The groups are shells around one centre, one inside the other: the same stretched ball of 2 dimensions in 10 sizes.
Some rows, each with its group after it:
[ 0.66 -1.87 -0.82  1.61  0.79  1.47  3.55 -2.93  3.59  4.43  0.92 -1.20
 -0.62] => j241
[ 0.87  3.28 -0.97 -1.47  0.36 -1.86 -0.98  1.20  0.68 -2.37 -0.41  0.61
  0.54] => j387
[ 0.95  3.02 -1.15 -1.27  0.70 -1.69 -1.60  1.31  0.43 -2.36 -0.58  0.83
  0.27] => j37
[ 0.66  1.69 -0.61 -0.63 -0.01 -0.82  1.87 -0.61  2.26  0.31  0.40 -0.53
  0.54] => j764
[ 0.71 -1.44 -0.88  1.37  0.86  1.20  2.89 -2.48  3.21  3.75  0.72 -0.94
 -0.60] => j11
[ 0.84  4.69 -0.85 -2.38 -0.02 -2.76 -1.44  2.04  0.26 -3.92 -0.56  0.79
  1.05] => j532
[ 0.88  4.54 -0.96 -2.27  0.16 -2.68 -1.83  2.12  0.09 -3.93 -0.67  0.94
  0.89] => j916
[ 0.67  0.97 -0.66 -0.17  0.18 -0.35  2.16 -1.07  2.51  1.13  0.48 -0.64
  0.28] => j916
[ 0.92  2.60 -1.14 -1.02  0.73 -1.41 -1.26  0.99  0.65 -1.81 -0.48  0.71
  0.17] => j532
[ 0.81  5.05 -0.76 -2.65 -0.23 -2.99 -1.28  2.15  0.27 -4.20 -0.52  0.72
  1.25] => j37
[ 0.87  0.61 -1.13  0.20  1.00 -0.12  0.21 -0.51  1.65  0.71 -0.05  0.12
 -0.35] => j387
[ 0.71 -1.11 -0.83  1.16  0.75  0.99  2.85 -2.31  3.14  3.42  0.70 -0.93
 -0.46] => j11
[ 0.77  3.60 -0.75 -1.76 -0.06 -2.06 -0.15  1.04  1.02 -2.35 -0.18  0.26
  0.89] => j282
[ 0.77 -3.02 -1.08  2.40  1.42  2.21  3.07 -3.28  3.52  5.36  0.79 -1.02
 -1.25] => j241
[ 0.78 -1.75 -1.05  1.62  1.18  1.40  2.34 -2.42  2.99  3.85  0.58 -0.72
 -0.87] => j136
[ 0.66  0.04 -0.67  0.39  0.31  0.24  2.78 -1.75  2.94  2.27  0.67 -0.91
  0.03] => j764
[ 0.74  2.86 -0.73 -1.31  0.02 -1.59  0.48  0.46  1.43 -1.38  0.00  0.02
  0.71] => j325
[ 0.88  0.03 -1.16  0.56  1.13  0.24  0.48 -0.86  1.86  1.37  0.03  0.03
 -0.55] => j282
[ 0.77  3.30 -0.74 -1.57 -0.01 -1.87  0.05  0.82  1.15 -1.98 -0.12  0.19
  0.81] => j325
[ 0.88  3.36 -1.04 -1.52  0.45 -1.91 -1.35  1.38  0.49 -2.59 -0.52  0.75
  0.49] => j136

New rows. What belongs after each?
[ 0.71 -2.55 -0.94  2.07  1.11  1.92  3.40 -3.19  3.63  5.04  0.88 -1.14
 -0.96] => j764
[ 0.85 -1.02 -1.14  1.19  1.22  0.91  1.39 -1.72  2.44  2.76  0.30 -0.34
 -0.78] => j282
[ 0.85 -1.07 -1.16  1.23  1.26  0.97  1.34 -1.72  2.42  2.80  0.29 -0.32
 -0.82] => j136
[ 0.82 -1.63 -1.14  1.57  1.31  1.31  1.83 -2.16  2.74  3.52  0.43 -0.52
 -0.94] => j11
[ 0.89 -0.83 -1.22  1.11  1.35  0.80  0.81 -1.40  2.13  2.33  0.13 -0.12
 -0.84] => j916
[ 0.72 -0.42 -0.83  0.73  0.65  0.53  2.36 -1.80  2.81  2.55  0.57 -0.74
 -0.27] => j325
[ 0.77  3.55 -0.74 -1.73 -0.06 -2.04 -0.08  1.00  1.06 -2.28 -0.16  0.25
  0.88] => j282
[ 0.86  3.45 -0.95 -1.60  0.29 -1.96 -0.96  1.28  0.67 -2.50 -0.41  0.59
  0.62] => j387
[ 0.70  1.32 -0.69 -0.37  0.16 -0.58  1.81 -0.78  2.28  0.65  0.39 -0.51
  0.36] => j11
[ 0.81 -0.94 -1.08  1.13  1.13  0.86  1.61 -1.76  2.54  2.76  0.36 -0.43
 -0.69] => j387
[ 0.78  3.61 -0.75 -1.76 -0.07 -2.08 -0.15  1.05  1.01 -2.36 -0.19  0.27
  0.89] => j282
[ 0.92  1.80 -1.16 -0.53  0.89 -0.91 -0.80  0.45  0.99 -0.87 -0.34  0.53
 -0.07] => j11
[ 0.92  1.53 -1.19 -0.34  0.95 -0.74 -0.73  0.29  1.05 -0.56 -0.32  0.49
 -0.17] => j532
[ 0.90  4.02 -1.01 -1.92  0.32 -2.34 -1.70  1.82  0.22 -3.36 -0.62  0.89
  0.70] => j532
[ 0.74 -1.26 -0.92  1.28  0.89  1.09  2.58 -2.28  3.05  3.45  0.64 -0.83
 -0.60] => j282
[ 0.79 -2.56 -1.10  2.12  1.36  1.92  2.72 -2.94  3.31  4.78  0.68 -0.87
 -1.14] => j37
[ 0.89  4.65 -0.99 -2.31  0.18 -2.74 -1.99  2.22  0.00 -4.09 -0.70  0.99
  0.90] => j37
[ 0.84  3.61 -0.91 -1.71  0.19 -2.07 -0.87  1.31  0.68 -2.64 -0.40  0.55
  0.71] => j387
[ 0.90 -0.48 -1.28  0.90  1.37  0.57  0.36 -1.07  1.87  1.82  0.01  0.07
 -0.79] => j764
[ 0.67  0.39 -0.70  0.20  0.32  0.02  2.39 -1.42  2.70  1.77  0.56 -0.73
  0.09] => j532
[ 0.89  0.99 -1.14 -0.04  0.95 -0.38 -0.11 -0.20  1.43  0.20 -0.15  0.25
 -0.25] => j325
[ 0.89  4.74 -0.96 -2.38  0.13 -2.80 -1.98  2.27  0.00 -4.18 -0.71  0.99
  0.95] => j37
[ 0.78 -1.34 -1.00  1.34  1.04  1.13  2.24 -2.19  2.88  3.41  0.53 -0.68
 -0.71] => j325
[ 0.71  3.77 -0.62 -1.90 -0.30 -2.17  0.36  0.93  1.24 -2.31 -0.05  0.06
  1.08] => j764
[ 0.90  2.33 -1.09 -0.87  0.68 -1.25 -0.82  0.68  0.90 -1.38 -0.35  0.53
  0.16] => j325
[ 0.71 -2.31 -0.94  1.91  1.06  1.76  3.28 -3.03  3.52  4.76  0.84 -1.10
 -0.88] => j37
[ 0.93  4.02 -1.06 -1.91  0.41 -2.34 -1.92  1.91  0.12 -3.46 -0.69  0.98
  0.63] => j37
[ 0.93  0.81 -1.25  0.11  1.15 -0.26 -0.46 -0.15  1.30  0.24 -0.25  0.39
 -0.42] => j37
[ 0.77  3.04 -0.76 -1.40  0.05 -1.69  0.21  0.64  1.27 -1.66 -0.08  0.12
  0.73] => j387
[ 0.85 -1.08 -1.16  1.23  1.27  0.95  1.34 -1.72  2.41  2.78  0.28 -0.32
 -0.82] => j136
[ 0.78  3.56 -0.77 -1.72 -0.01 -2.03 -0.24  1.05  1.00 -2.33 -0.20  0.30
  0.85] => j325
[ 0.79 -2.35 -1.08  1.99  1.32  1.79  2.62 -2.80  3.21  4.54  0.65 -0.83
 -1.07] => j916
[ 0.92 -0.72 -1.29  1.06  1.42  0.73  0.45 -1.23  1.96  2.10  0.03  0.03
 -0.88] => j241
[ 0.75 -1.62 -0.96  1.51  1.00  1.32  2.68 -2.48  3.13  3.84  0.67 -0.86
 -0.72] => j136
[ 0.89  3.07 -1.03 -1.34  0.48 -1.72 -1.06  1.14  0.66 -2.19 -0.44  0.63
  0.42] => j325
[ 0.85  5.52 -0.83 -2.90 -0.18 -3.30 -1.94  2.62 -0.11 -4.92 -0.70  0.99
  1.30] => j241
[ 0.73  1.75 -0.74 -0.63  0.19 -0.87  1.22 -0.36  1.94 -0.01  0.22 -0.28
  0.41] => j387
[ 0.71 -1.07 -0.86  1.13  0.79  0.96  2.73 -2.25  3.07  3.33  0.67 -0.88
 -0.46] => j136
[ 0.95  2.22 -1.20 -0.77  0.88 -1.17 -1.24  0.80  0.72 -1.44 -0.47  0.71
  0.00] => j37
[ 0.92  3.66 -1.10 -1.68  0.50 -2.10 -1.84  1.70  0.22 -3.08 -0.66  0.94
  0.51] => j37
[ 0.93  1.53 -1.19 -0.35  0.98 -0.74 -0.81  0.32  1.01 -0.60 -0.35  0.53
 -0.20] => j916
[ 0.77 -1.96 -1.02  1.74  1.17  1.54  2.61 -2.62  3.15  4.16  0.65 -0.82
 -0.91] => j11
[ 0.67  1.35 -0.64 -0.41  0.10 -0.61  1.94 -0.80  2.34  0.67  0.42 -0.57
  0.39] => j916
[ 0.70  1.53 -0.71 -0.49  0.16 -0.73  1.52 -0.56  2.12  0.32  0.31 -0.40
  0.38] => j282
